There are 4 nested groupings, the coarsest first. Each group lies inside one group of the grouping before and may be the whole of it. The rows also spread widely along 19 directions, which tell nothing about the answers.
In the rows, zero is written as 128.
Some rows, each with its group in each grouping after it:
[175 176 118 142  93 154 132 130 101  85 113 184 168  80 103 107 142 150
 137 112 163 151 175 170 107  95  80 108 130  71 127 117 150 118 186 117
 105 133  56]
Tupi lal J_563 vef
[173 114 108 125  89 163  89 178 112 130 122 136 119  58 119 160 149 104
 142  86 117 132  46 103 173  88  93 213 118  84 101 187 119 148 141 169
 132 123  84]
kuvor fira J_62 nezup
[150 154 139 176 113 172 147 135 110 187 118 140 112 121  88 150 109  98
 103 122 117 106 155 163 122 135 167 111 161 179  90 117  73 134  97  99
 116 126 140]
Tupi lal J_357 vib
[124 193 175  86 152 129 139 132 129 140 158 117 135 117 144 193 109 140
 122 224 127 203  97  92 165 100 141 134  33 149 183 114 125 140 109  82
 138 126 124]
Petob ziz J_745 vesuk
[128 133 174 167 149 106 137 130 164 153 144 159  98  81 130 168 116  68
 129 146 107 130 151 108 173 109 114 128 123 164 122 142  67 140  65  79
 148 137 139]
Tupi zus J_433 las
[151 186 143  93 165 136  43 114 121  75 155 173 154  91 149 150 151  87
 108 116 116 189 114  95  91 113 111 135 133 112 141 130 125 129 178 128
 103 137  90]
Tupi zus J_251 gane
[112 117  78 117 131 139 133 151 102  79 108 119  99 143 142 112  98  70
  93 183 157 139 107 120 133  94 160 144  77 117 140 119 101 198 137 131
 138 145 154]
kuvor fira J_21 Siki
[114 134 154 183 146 162 137 115 143 166  84 134 165 128 151 142  98 111
 111 156 128 126 123  75 130 153 165 159  80 141 143 106 137 167 170 114
 151 100 124]
Petob fumeb J_391 tinu
[114 133 148 135  97 151 155 151 185 176 165 136  97  84  62 100 109 119
 120 103 109 169 134 147 133 128 104 129 151 113 144 152  37 157  72 162
 167 137 100]
kuvor fira J_319 mulo
[125 154 108 127 132 145 172 109 136  91 142 115  79  93 131 143 142  68
 149 135 160 121 103 133 164 121 149 129 123 136 135 148 105 108 130 129
 106 133 149]
Tupi Kaziv J_210 golof
[162  77 116 171 160 168 116 167 159 128  97 129 160 146 124 146  74 127
 103 151 113 115 143 162 178 153 140 209  19 107 116 145 151 166 130 139
 148 116 119]
kuvor fira J_319 kir
[150 122 142 132 127 151  86 156 126 143 119 135 145 125 115 141 120 103
 118 110  88 121 127 159 131 111 150 151 116 130 126 156 110 144 123 128
 129 125  95]
Tupi lal J_121 faro
[116 169 116  75 115 135 147 102  96 168 124 112 164  88 120 109 156 179
 135  86 127 168 108 176  99 116 102 115 181 131 123 103 179 126 203 104
 168 128  92]
kuvor dakom J_943 lepu
[143 124 101  90 164 130 144 115 142 143 129 109  86 160 133 192 149 123
 156 104 115  93 133 170 157 121 165 167 100 130 129 175 126  85 131 110
 104 139 145]
kuvor fira J_62 Didep
[127 123  94 113 167  91 118 162 145 107 146 118 105 163 154 160 115 113
 119 146 174 145 112 123 138 105  98 149 111 104  78 154  98 140 114  80
 142 143 153]
Petob Dedo J_603 voze
[142 167 130  84 198 159 122 132  88  89 101  75 130 154 153 164 121 127
 161 115 117  65 119  90 117 106 112 118 115 106  99 153 130  76 161  77
 123 120 113]
Petob Dedo J_777 Gote
[101 124 147 112 115 161 113 143 132 121 108  80 154 115 158 113 116 103
 158 126 111 128  63 144 161 129 166 152 101 122 168 165 172 151 191 150
 150 104 103]
Tupi nid J_580 loso
[131 156 120  89 176 146 132  78  85  99 109 116 114  84 110 144 126 108
 136 114  85 139 141 125 116 121 111 113 146 142 140 125 141 133 174 133
 151 147  99]
kuvor fira J_21 Tuz
[161 121 105 128  71 141 100 152 110 143 141 147 171 146 107 148 164 111
 116 116 179 138 132 118 115 112 156 141 158 160 113 111 116 106 154 106
 115 123 110]
Petob ziz J_190 fipu
[164 166 135 122  90 152 115 130 125 149 138 161 179 116 103 158 167 149
 133 108 166 171 137 114 123  89 108 160 131 101 147 126 119  84 165 106
 143 111  80]
kuvor gur J_781 bilo
[141 146 131 142 131 157 134 153 119 153 126 123 121  84 133 173  93 113
 105 184 117 160  69 143 180 113 131 183  70 140 132 139 119 184  99 125
 153 133 136]
Petob fumeb J_391 ged
[110 146 169 152 142 147 130 148 227 158 150 119 146 170 166 139 126 107
 146 101 145 112 126 185 157 141 170 153  91  97 139 164 110  85 120  90
 111  98 139]
Tupi zus J_433 gimeb
[154 125 131 132 136 129 194 136 132 165 113 130  97 119  94 171 140 153
 155 108 123  79 171 141 153 121 123 107 116 140  83 126 104  85  96  72
 103 126 113]
Petob Dedo J_777 pesas
[165 112  69 132 133 148 167 141  95 150 104 129  99  67 135 163 176  93
 122  72 147  58  96 200 185  55 117 194 140 132  57 130 109  93  71  65
 133 137 171]
kuvor dakom J_943 mogi
[157 150 114  90 138 131 118 150  99 168 136 100 129 200 109 183 127 180
 125 147 159 154 119 124 111 126 130 149 129 145 100 155 128 117 159 103
 145 130 127]
Tupi nid J_255 Didet
[147  99 102  88 127 139  59 122 139 127 164 158 157 113 113 128 160  97
 100 114 115 171 119 117 119 131 153 180 133 164 165 134 133 145 154 165
 137 147 106]
kuvor fira J_62 Didep
[149 134 109 159 114 133 169 109 126 133 122 143 107 101 119 162 142 112
 152 124 163 119 133 116 150 141 129 134 142 144 108 136 135 119 161 114
 117 135 124]
Petob Dedo J_777 pesas
[148 163 127 102 181 138 137  85 145 147 162 144  61 105  99 186 122 115
 125 133  92 169 116 144 131 143 126 166 126 142 139 186  94 149 114 162
 128 171 138]
Tupi zus J_433 gimeb
[100 117 131  85 132 145 121 148 113 115  92 115 124 100 164 103 141 112
 141 128  99 107  75  94 139  92 164 143  75 107 159 142 153 169 168 138
 110 119 101]
Tupi nid J_255 Didet
[131 125 120  83 143 151 131 115 138 141 150  92 116 139 104 161 132 107
 145 112  96 138 116 207 149 126 180 152 124 153 160 164 113 109 118 140
 134 137 123]
Petob Dedo J_603 voze
[171 170 113 107 147 174 170 155 131 137 154 104 133 162  96 156 111 188
 108 172 190 146 134 154 152 141 115 141  71 130  92 113 134  81 113  90
 117 119 140]
Tupi lal J_357 vib
[173 131 127 156  57 122 114 170 112 168 146 127 136  85  81 171 112 152
 163  99 141 175 105 168 164 128  52 149 195 120  81 186 133 143 160 139
 187 135  75]
kuvor fira J_319 mulo
[132 116 104 108 150 128 198 107 113 113 109  78  80 147 112 165 117 136
 167 160 157 111 123  96 175 145 129 129  99 151 120 152 145 110 163 125
 147 127 138]
Tupi zus J_251 gane
[125  78 127 137  74 129 161 145 166 214 113 155 167 120  96 122 184 159
 119  97 158 154 128 130 162  98 144 183 106 137 136 101 120 125 115 113
 166  92  98]
Tupi nid J_580 loso
[123 124 116 126 134 120 101 130 122 130 120  87 115 152 157 185 129  76
 162  95 123  98  95 164 142 132 161 138 175 154  99 179 127 113 164 102
 135 125 142]
Petob fumeb J_391 tinu
[145 140 145 179 101 156 194 103 144 152  86 139 164 102  72 139 108 175
 153 117 144 172 180 144 154 145  86 134 102  86 140 111 150 124 189 140
 180  98  56]
kuvor fira J_21 Tuz
[157 118  88 129  61 128 112 143 116 128 141 163 129 101 105 117 153 120
 166  91 153 119 134 173 114  95 104 143 204 112 138 189 111 148 156 152
 136 175  90]
Petob fumeb J_391 tinu
[ 77 137 137 111 175 126 120 133 137 105 102 107 107 146 179 111 111  72
 128 133 117  85 112  64 107 103 154 116 103 106 139 146  95 151 152  93
 127 122 145]
kuvor gur J_781 bilo
[143 116 119  91 150 134 139 136 124  99 125 113  84 120  93 164 149 100
 142 125 132 113 126  61 153  96 123 135 102 133 117 147  75  91 105 123
 126 115 112]
Tupi lal J_563 vef
[159 137 159 161 170 120 125 171 173  99 133 133 143 138 127 151  87 147
 164 134 144  85 207 108 146 142  62  89  97  95  86 158 109  76 123  59
 119 128  97]
kuvor dakom J_943 mogi
[108 125 124 129 123 137 121 131 175 152 176 110 112  92 159 123 120 104
 150 135 144 137  60 116 160 168 135 167 142 149 149 191 155 156 162 156
 144 153 148]
kuvor dakom J_943 mogi
[108 143 138 112 181 156 172  81 148 114 110  89  73 175 114 148 126  85
 161 110 117  77 159  89 111 164 183  98 130 141 143 153  86  83 163 131
 103 118 140]
Tupi zus J_433 las
[101 148 127  98 140 126 111 151 160 102 175  65 108 188 132 106  82 112
 170 136 147 126 115 163 112 157 121  99 174 122 138 219 106 127 157 145
 153 155 132]
Tupi Kaziv J_210 golof
[118 175 114 140  99 153 159 103 159 161 171 143 140 159 152 115 122 145
 137 188 213 161 122 124 126 157 161 158 118 140 201 153 162 151 194 132
 137 163 160]
kuvor fira J_319 mulo
[113 130 162 124 164 118 111 139 123 150 102  96 135 114 127 173 100 112
 117 128  76 157 105 143 156 125 132 132 100 145  97 126 130 149 136  99
 168  91 105]
Tupi lal J_563 vef
[164 127 131 109  68 147 136 161 116 176 144 120 101 121  87 148 126 171
 179 115 105 107 116 162 141 145 140 124 148 142 126 206 147 130 158 160
  94 152  76]
Tupi lal J_121 faro
[163 134 136 131  68 171  69 198 125  85 151 121 118  91  79 141 102  77
 124 134 123 172  98  93 129 145 142 111 123 109 123 155  79 152 156 186
  87 114  64]
kuvor dakom J_943 mogi
[104  98 131 132  98 111 124 154 146 137 130 148 133  63 132 106 154  73
 116 105 120 135 110 118 150  88 134 123 137 139 124 104  95 161 100 104
 136 118 103]
Petob Dedo J_777 Gote

New rows, each followed by its group in each grouping:
[140 144 160 128 134 164  97 130 124 166 135  94 163 159 116 183 129  94
 130 141 128 134 108 119 158 102 164 175 128 176 160 153  97  93 117 104
 189 104 131]
Tupi lal J_563 vef
[179 143 126  88 146 147  59 137  61 109 119 108 156 114 110 201 131 110
 136 116  92 151 105 126 143  94 106 166 142 144 118 157 139 116 167 118
 173 126  87]
kuvor fira J_319 mulo
[146 137 158 127 152 144 111 148 127 110 122 119 170 102 113 131 105 137
 132 137 123 149 143 106 149 124  82 122 107 128 121 123 134 115 140 106
 167 109  79]
Tupi nid J_255 Didet
[130 160 121  98 149 128 118 132 105 108 157 105 119 126 140 114 110 127
 164 125 146  80 130 100  98 126  73  89 202 145 104 181 119 111 148  94
 143 178 128]
Petob ziz J_190 fipu
[105 171 150  97 126 134 149 104 107 148 128  66 116  88 120 155 121 126
 177  81  96 146  81 162 134 143 110  95 198 146 105 155 142 111 174 119
 164 118  98]
Petob ziz J_745 vesuk
[154 125  93  93 150 169 138 104 130  86 100 151 112 124 106 114 147 132
 163  80  96  82 163 193 116 115 147 149 100  72 159 184 143 117 168 172
  83 152  84]
Tupi lal J_357 vib
[137 162 154 164 110 160 117 144 158 165 121 160 157 143 117 130 135 125
 120 103 148 134 148 114 105 124 142 133 131 102 122 129  90 118 147 110
 114 102  99]
Tupi lal J_357 vib
[121 182 136  92 113  87 117 133 118 123 169 143 144 141 134 139 124 133
 155 156 155 174 157 173 109  61  84  93 170 123 170 159  93 137 120  67
 176 175 113]
Petob ziz J_745 vesuk
[119 164 150 167  99 162 186 127 159 108 135 100  75 101 121 159  95  80
 180 157 145 132 112 123 174 167 176  92  97 118 155 162 110 123 160 148
  78 116 114]
Petob Dedo J_603 voze
[142 160 138 133 159  94 117 110 145 133 133 120 129 172 169 235 125 127
 155 160 159 182 107 136 169 137 136 171  84 126 127 169 168 117 189  89
 142 116 138]
Tupi zus J_251 gane
[125 105 118 149 173  91  84 123 148 109 100 179 168 150 165 146 145  90
  94 143 158 157 145  62 130  80 111 188  80 107 136 120 118 162 148  86
 180 118 124]
Tupi lal J_121 faro
[166 105 115 150 112 190  93 156 108  96 121 123 173 130 109 110 114  82
 120 127 147  76 142  95 124 141 149 138 135 155 119 130 117 113 147 135
 119 128 106]
Petob ziz J_190 fipu
[108 115  82 102 153 156 191  91 171 120 114 111 117 154 125  93 160 139
 127  97 196 124 112 106 127 144 136 174 101  90 128 121 140 102 180 148
 142 112 141]
Tupi zus J_433 gimeb
[167 154 112 115 170 185 142 134 123 110 135  97 150 126 112 152 114 133
 115 108 135 109 132 217 152 128 121 152 104 130  86 122 129  69  99  91
 130 126 137]
Petob ziz J_745 vesuk
[147 102  88 135 153 125 146 134 147 146 122 133  99 138 136 135 143 135
 140  84 162  76 119 134 137 135  95 174 153 112  56 177 130 117 140 114
 131 148 147]
Tupi zus J_433 gimeb
[103  79 138 125  76 112  77 168 162 119 140 111 176 131 140  99 131  96
 151 111 135 148 111 137 154 149 157 115 149 148 138 144 165 145 189 137
 142  98  82]
Tupi lal J_357 vib
[113 125 126 118 154 157 138 109 175 176 159 134  98 133 123 128 128 114
 120 151 126 132  98  95 142 148 168 187 101 157 174 172 105 159 111 162
 141 151 157]
Tupi lal J_357 vib
[163 115 103 125 170 181 105 134 130  71 130 102 146 108 115 107 110 116
 129  93 137 103 124 143 138 178 102 143 136 128  82 148 163  96 170 155
 122 127 105]
Tupi nid J_255 Didet
[168 176 124 112 169 170 107 154 103 106 136  93 105  87 148 195 109 118
 123 130 121 147  41 167 176 129 114 179  89 113  67 165 155 118 137 123
 106 121 133]
Tupi nid J_255 Didet
[149 112 114 114 142 139 127 109 132 165 139 138 115 156  93 161 139 129
 141 142 125 129 136  95 128 127 145 184 124 154 160 186 103 142 135 161
 156 157 124]
Tupi Kaziv J_210 golof
[147 153 123 157 120 110 187 121 100 104 101 150  84  80 121 171 123 113
 158 140 150 106 164 103 148 119 101  77 124 129  83 118 116 124 138  75
  93 139 114]
Petob ziz J_745 vesuk
[131 127 126 124  57 118 187 169 102 161 119 111 117  92  80 148 139 147
 136 152 175 164 123  78 161  95 107  93 126 143 105  88  97 126 129  86
 154 100  97]
kuvor dakom J_943 mogi
[103 141 135 109 134 120 129  98 133  86 139  90 114  95 168 175 127  57
 181 145 111 149  81 172 192 128 178 130 108 153 190 169 170 133 176 131
 132 128 124]
Petob Dedo J_777 Gote
[121 103 111  88 141  70  48 173 145  92 190 107  72 181 150 185 107  48
 141 157 120 137 119 133 138 133 163 108 156 177 118 201  86 149 120 111
 110 169 156]
kuvor fira J_21 Siki
[156 133 122 100 164 177 125 115 154 131 144 111 144 113 108 149 172 123
 130  86 149 125  91  91 157 114 106 208 115 121 126 147 113  55 119 132
 162 107 117]
Tupi lal J_121 faro
[ 97 140 160  96 122 115 173 136 132 135 113 118  88 112 145 135 126 135
 188 158 102  92 127  52 138 117 152  81  86 124 169 155 127 147 156 107
  89 135  92]
Petob Dedo J_777 pesas
[117 131 136 132  96 125 114 148 120 147 143  95  92 158 104 173  93  78
 136 159 120 154 121 115 131 154 180  99 156 180 131 154  90 158 153 134
 136 132 128]
kuvor fira J_21 Siki
[146  85  58  71 114  87  58 174 132  73 178 183 102 115 152 114 172  87
 105 139 169 134 108  93 108  91 126 149 137 134 117 155 107 169 122 129
  75 188 133]
Petob fumeb J_391 tinu
[145 137 100 138 129 121 167 129 142 208 134 160 113 180 117 149 143 178
 126 112 171  92 168 142  91 131 131 142 150 135  82 147 101 121 115  78
 109 163 155]
Petob ziz J_745 vesuk
[119 161 122 107 106 154 179 126 136 141 141  90 114 146 107 132 129 140
 145 126 165 128 136 143 129 151 153  88 137 143 120 110 126  81 163 101
 111 112 126]
kuvor fira J_21 Siki
[146 147  95  83 160 136 148 116 105 128 129 110  90 161 109 159 143 136
 155 114 140  84 156 129 106 102 126 127 152 128 125 171  90  88 134 100
 129 162 140]
kuvor dakom J_943 mogi
[127 127  81  85 119 112 135 128  97 126 162  95  71 123 112 157 114 107
 122 151 135 164  86 168 133 151 157 115 158 188 101 148 131 169 138 141
 121 167 153]
Petob ziz J_745 vesuk
[150  70 102 140 136 149 162 143 121 110  86 115 109  92  93 145 103 112
 147 131 104 113 122 142 191 110 118 180  66 103 125 163 121 164 115 160
 160 129  94]
Petob Dedo J_603 voze
[179  85  95 179 130 188 175 146 148 132 106 120  91 128 100 146 102 115
 143 124 142  56 132 163 186 172 157 186  77 130  91 178 132 120 121 163
  93 135 140]
Tupi zus J_251 gane
[135  72 113  82 113 146 104 179 141  73 162  82  97  97 109 121 120  70
 162 136 106  85  97 129 185 122 148 129 118 164 147 181  99 119  92 157
 118 146 110]
Petob fumeb J_391 tinu
[139 121 123 117 119 124 169 114 136 140 134 115  99  91  77 154 129 131
 147 113 114 159 131 170 168 139 118 124 132 152 118 141 127 117 127 139
 149 123  97]
Tupi lal J_121 faro
[149 180 141  96 151 155  84 108  99 123 144 126 164 165  98 159 152 106
 110 139 164 166 144  45  87  89 121 134 163 156 156 119  70  82 148  98
 182 117 114]
Tupi lal J_563 vef
[156 108 133 130 143 138 103 160 175 161 160 139 132 176 121 151 120 147
 133 132 131  98 157 142 138 172 158 144 104 155 108 169 135 110 124 114
  84 138 129]
Tupi lal J_357 vib
[149 160 119 116 182 154 146 127 121 140 116 164 120 118 145 125 136 158
 116 135 138  94 141 111 111 101 104 159  89 105 117 144 126 135 121  93
 110 162 137]
Tupi nid J_580 loso
[128 131 126 124 113 117 105 136 113 129 126 108 143 115 155 155 127 118
 160 118 141 130  79 100 139 144 115 138 157 139 100 164 173 139 203 119
 138 129 106]
Petob ziz J_190 fipu
[131  99 104 138 123 110 127 113 127 115 140 104 131 187 130 137 105  96
 159 157 160 112 167 170 145 158 160 113 166 194 151 169 146 129 172 117
 162 157 148]
Tupi zus J_251 gane
[156 124 128 125 127 140  90 145 165 116 161 142 147 105 152 139 158 108
 171 101 142  99 102 122 158 133 121 174 127 119 132 196 155  95 156 134
 101 139 107]
Tupi Kaziv J_210 golof
[136  98  77 143 154 141 172 115 103 165  60 111 109 174  94 146 128 151
 111  87 153 111 138 116 108 137 126 168 135 117  57 127 115 141 168 131
 165 110 131]
Tupi nid J_255 Didet
[137 146 131 110 211 147 101  63 128 123 115 152 135 145 124 178 161  87
  93 124 111 140 157  52 101 146 178 147 104 176 140  91 117 100 161 106
 113 109 135]
Tupi lal J_357 vib
[ 98 167 167 108 116 145 155 112 139 179 116 107 128 146 123 129 141 135
 174 114 118 116 121 101 119  89 140 128 145 114 191 173  95 115 149 115
 172 121 100]
Tupi lal J_121 faro
[115 132 130 125 204 136 199  71 179 167 127 119 102 171 117 141 134 136
 140 121 147  89 182 113 132 135 124 151 121 146 138 146  90  82 104  87
 175 140 166]
Tupi zus J_433 gimeb
[ 98 104 123 139  89 125 106 186 184 146 144 121 139 200 116  83 111 114
 118 115 182 131 140  98  88 133 141 120 148  94 122 156  63 143 144 127
 142 115 119]
kuvor gur J_781 bilo
[149 141 111  55 129 119 117 121  92 128 156 115 135 104 121 159 170 157
 154 113 139 138 103  94 125 120 103 122 163 166 107 137 162  91 164 103
 126 146 101]
Petob ziz J_745 vesuk
[145 129 146  64 150 133 129 131 123 110 142  95 120 110 137 157 133 162
 186 157 100 104 105  82 173 149 130 126  74 151 157 178 202  95 179 130
  98 136  85]
Tupi lal J_121 faro
[ 94  80 116 162 122 120 151 124 187 124 106  92 125 150 148 152 140  72
 154 111 178 126 101  80 179 154 167 163 104 126 129 140 126 110 180 123
 159  78 141]
kuvor dakom J_943 mogi
[103  98 113 139 126 138 112 110 164 118 122 118 176 150 151 101 136  92
 139 128 166 146 104 113 140 150 160 179 116 133 170 150 168 149 205 158
 170 114 121]
Tupi Kaziv J_210 golof
[ 93 114 133  94 220  74 105 104 158 141 123  56  97 231 144 219 107  93
 143 112 114 155 114 137 139 141 139 157 142 147  96 182  96 111 148  93
 207 109 163]
Tupi zus J_433 las
[147  78 106 108 135 142 121 149 167 146 162 145 108  62 123 112 141 130
 147 105 103  86  95 131 167 136 100 191 127 141 122 193 131 145  89 161
 127 175 118]
Petob fumeb J_391 tinu
[121 174 130 174 112 151 110 133 189 134 140 150 100 161 132 157 117  82
 139 104 169 166 106 112 108 128 134 177 133  44 150 202  55 152 165 164
 135 126 128]
kuvor fira J_319 mulo
[135  82  96  85 131 141 105 151 120 131 125 100 127 174  89 129 121 128
 100 135 122 146 124 132 119 161 185 133 106 168 107 117 137 147 158 154
 115 112 113]
Tupi lal J_357 vib
[124 125 124 114 141 167 119 134 143 116 112 122 159 157 120  86 133 123
 133  90 129  97 160 157  99 127 156 125 126 108 146 136 120 107 160 130
 118 119  99]
Tupi nid J_255 Didet
[145 159  92  90 131 134 134 122  74 141 132 118 126 168 126 149 146 149
 129 152 181 125 124 103 107 103 126 130 161 159 114 134 135 119 166  86
 146 149 146]
Tupi lal J_357 vib
[114 116 136 141 119 113 111 145 177 180 142 171 153 136 145 111 124 141
 129 134 138 143 126 108 116 113 114 175 117 107 153 169 111 187 123 124
 162 158 114]
Petob ziz J_745 vesuk
[150 149 135 145  42 134  60 204 117 148 140 164 152 146  99 120 112 113
 126 121 142 176 120 164  95  68 114 135 173  80 139 187  61 191 136 145
 150 142  74]
Tupi lal J_357 vib
[139 118 118 154 125 152 157 154 132 116 105 115  96 126 106 142 101  89
 136 137 124 101 132 166 161 117 152 139  92 118 113 157  89 144 108 133
 118 123 124]
Tupi Kaziv J_210 golof
[156 122  95 112 198 152 161 113 162 109 122 135  79  98 101 149 154 120
 129  47 116  73 153 134 135 132  88 155 123  89  53 141  89  61  99 114
 100 132 126]
kuvor fira J_21 Siki
[148 126 136 120 108 144 108 168 105 149 133 100 167 133 139 157 144 127
 134 150 170 120  86  65 171 109 126 155 123 172 105 126 148  99 146  80
 156  99 124]
Tupi lal J_357 vib
[119 146 129 151  90 134 131 139 130 131 143 130 166  88 168  92 135  98
 155 127 161 105 110 183 155 114 130 124 165 150 137 145 166 132 159  91
 139 141 129]
Tupi Kaziv J_210 golof
[133 112 118 134 158 142 145 128 169 126 117 118 128 213  90 152 102 131
 131 145 153 137 172 106 117 137 143 157  80  98 155 158  73 129 135 140
 160 124 115]
Petob Dedo J_777 pesas
[129 149 102 132 106 117 138 145 146 169 163 154 106 107 126 129 118 141
 101 130 152 176 117 181 120 142 117 136 145 132  98 134 124 177 135 116
 122 158 141]
kuvor fira J_319 kir
[123 125 131 175  73 168 170 129 172 135 108 141 163 127  93  83 123 119
 136 112 167 149 153 166 142 121 141 147 108  87 175 130 109 135 155 155
 163 101  84]
Tupi lal J_121 faro
[192 113  71 135  99 162 120 137 102 143 106 166 132 118 119 177 155 133
 124 106 136 124 112 195 154  98 151 229  87  99 124 168 159 150 163 153
 109 148 118]
kuvor fira J_319 kir
[127 103  87 120 128 129  96 191 124  85 126 120  93 126 154 115 120  76
 111 130 156 106  71  97 142 113 128 150 113 106  72 159 110 166 132 132
 101 130 140]
Tupi lal J_357 vib
[126 155 137 135  94 100 168 124 147 188 143 129  84  90  85 170 122 153
 161  92 120 183 123 175 144 126  76 117 181 110  98 167 102 145 136 127
 163 139  95]
kuvor fira J_21 Tuz
[152 134 113 117 154 177 179  86 113 152 136 106 157 116  81 114 133 151
 124 128 140 110 163 164 140 153 126 138 147 194 126 106 150  82 131 116
 165 138 130]
Tupi Kaziv J_210 golof
[123 149 133 131 185 121 135 125 129 148 112  95 124 154 122 197 109 107
 102 147 136 176 102 122 154 105 118 176  97 134  94 126  88 132 110  89
 199  98 150]
Tupi Kaziv J_210 golof
[136 129 105 126 115 163 151 136 134 108 142 131 126  63 139  78 133 124
 160 110 144  85 102 134 146 131  98 139 143 111 130 163 153 137 147 143
 116 162 108]
Petob Dedo J_777 Gote
[167 147  98 112 131 148  86 103  93  72 124 149 132  67 127 152 172  80
 137  72 117 130 109 148 118 142 139 129 164 137  90 135 170 104 208 146
  68 129  90]
Tupi Kaziv J_210 golof
[158 156 132 131  87 166  46 172 128 159 165 138 200 152 132 139 136 111
  94 127 148 180  89 192 112 121 172 176 142 144 131 140 133 140 156 128
 124 119 114]
Tupi Kaziv J_210 golof
[143 146 122 122 153 131  86 171 111 113 134 101 150 188 135 146  81 119
 113 147 141 124 154 171 111 121 120 109 136 133  92 140 115 128 139  73
 147 139 131]
kuvor fira J_21 Tuz
[155 108 107 115 218 153 105 135 135 103 129 100 143 108 115 144  85 124
  96 128 100 134 124 166 159 145  82 184  88 130  87 142 138 133 110 122
 184 140 133]
kuvor dakom J_943 mogi
[125  85 112 121  89 110  92 175 146 101 135 106 133 155 110 132  99 110
 133 126 132 160 119 143 126 176 158 104 123 131  97 147 143 163 189 159
 104 117  83]
Petob ziz J_190 fipu
[105 137 116 108 147 119 153 137 148 102 116 121 108 199 146 114 132 114
 147 140 173  89 173 114 104 105 155  94 111 108 147 147  89 110 142  83
 109 136 143]
Tupi nid J_580 loso
[141 193 138  81 156 187 155 108 110  93 145 113  85  38  93 149 139  86
 127 108  87 144  98 141 141  98 128 114 116 122 141 118  76  98  91 134
  97 129 102]
Petob Dedo J_777 Gote
[119 104 135 117 168 157 139  74 168 148 137 116 141 155  80 111 129 109
 123 106 113 128 182 119 112 175 160 133 151 184 164 125 105 104 144 149
 172 128 120]
Tupi zus J_433 gimeb
[114 146 155 128  92  73  98 182 134 110 142 133 126 155 166 142 129  93
 154 147 165 130 143  98 122 101 129  53 157 131 105 138 105 128 159  50
 103 122 111]
Tupi zus J_433 gimeb
[131 153 122 109 138 167 168  92 155 153 151 101 102 136  84 133 147 131
 165  73 144  99 144 120 117 146 113 131 192 133 131 166  87  58 140 135
 152 139 125]
kuvor fira J_21 Siki
[190 147 123 104 166 224 124 112 119  85 109 113 152 141  74 166 129 133
 144 115 115 118 136 110 132 129 139 191  59  82 170 158 116  77 160 181
 121 115  72]
Petob Dedo J_777 pesas
[145 144 101 102 169 183 141 134 132 144 144 111  96 114 118 124 129 126
 109 102 125  86 103 132 127 137 123 169 126 128  93 148 103 108 104 125
 118 146 153]
kuvor fira J_319 mulo
[119 152 102  43 154 124 159 129 127 127 140 120  80 118  88 134 148 157
 105 112 118 174 126 117 100 102 111 115 101  97 112 106  83 126 120 120
 115 130 108]
kuvor fira J_319 kir
[129 109 105 109 110 124  80 179 132 102 152 105 126  81 132 118 117  93
 129  88 122 142  69 176 142 123  92 135 177 121  73 163 118 150 131 137
 142 136 105]
Petob fumeb J_391 tinu
[191 134 128 120 141  84  82 120 148  90 167 181 125  56 128 198 161 137
 193  93 118 142 159 127 161 141  53 131 150 115 109 197 174  85 179 116
  95 167  66]
kuvor dakom J_943 mogi
[140 135 183 100 130 129 102 162 139 108 132 132 175 138 144 138 131 131
 154 162 117 113 167  88 147 109 144  91  73 140 163 120 145  93 149  70
 102 108  76]
Tupi zus J_433 gimeb
[128 134 107  94 111 101  75 168 108  87 139 149 123 155 144 118 117 108
 128 156 140 139 147 101  86 103 130  94 134 111 137 152 116 173 174 113
 103 164 101]
kuvor fira J_21 Siki
[134 146 118 105 160  94 162 120 166 138 135 144  76 117 143 189 117 165
 174 130  98 130 134 220 157 130 114 141  82  89 129 201 150 143 132 115
  94 167 117]
Petob fumeb J_391 ged
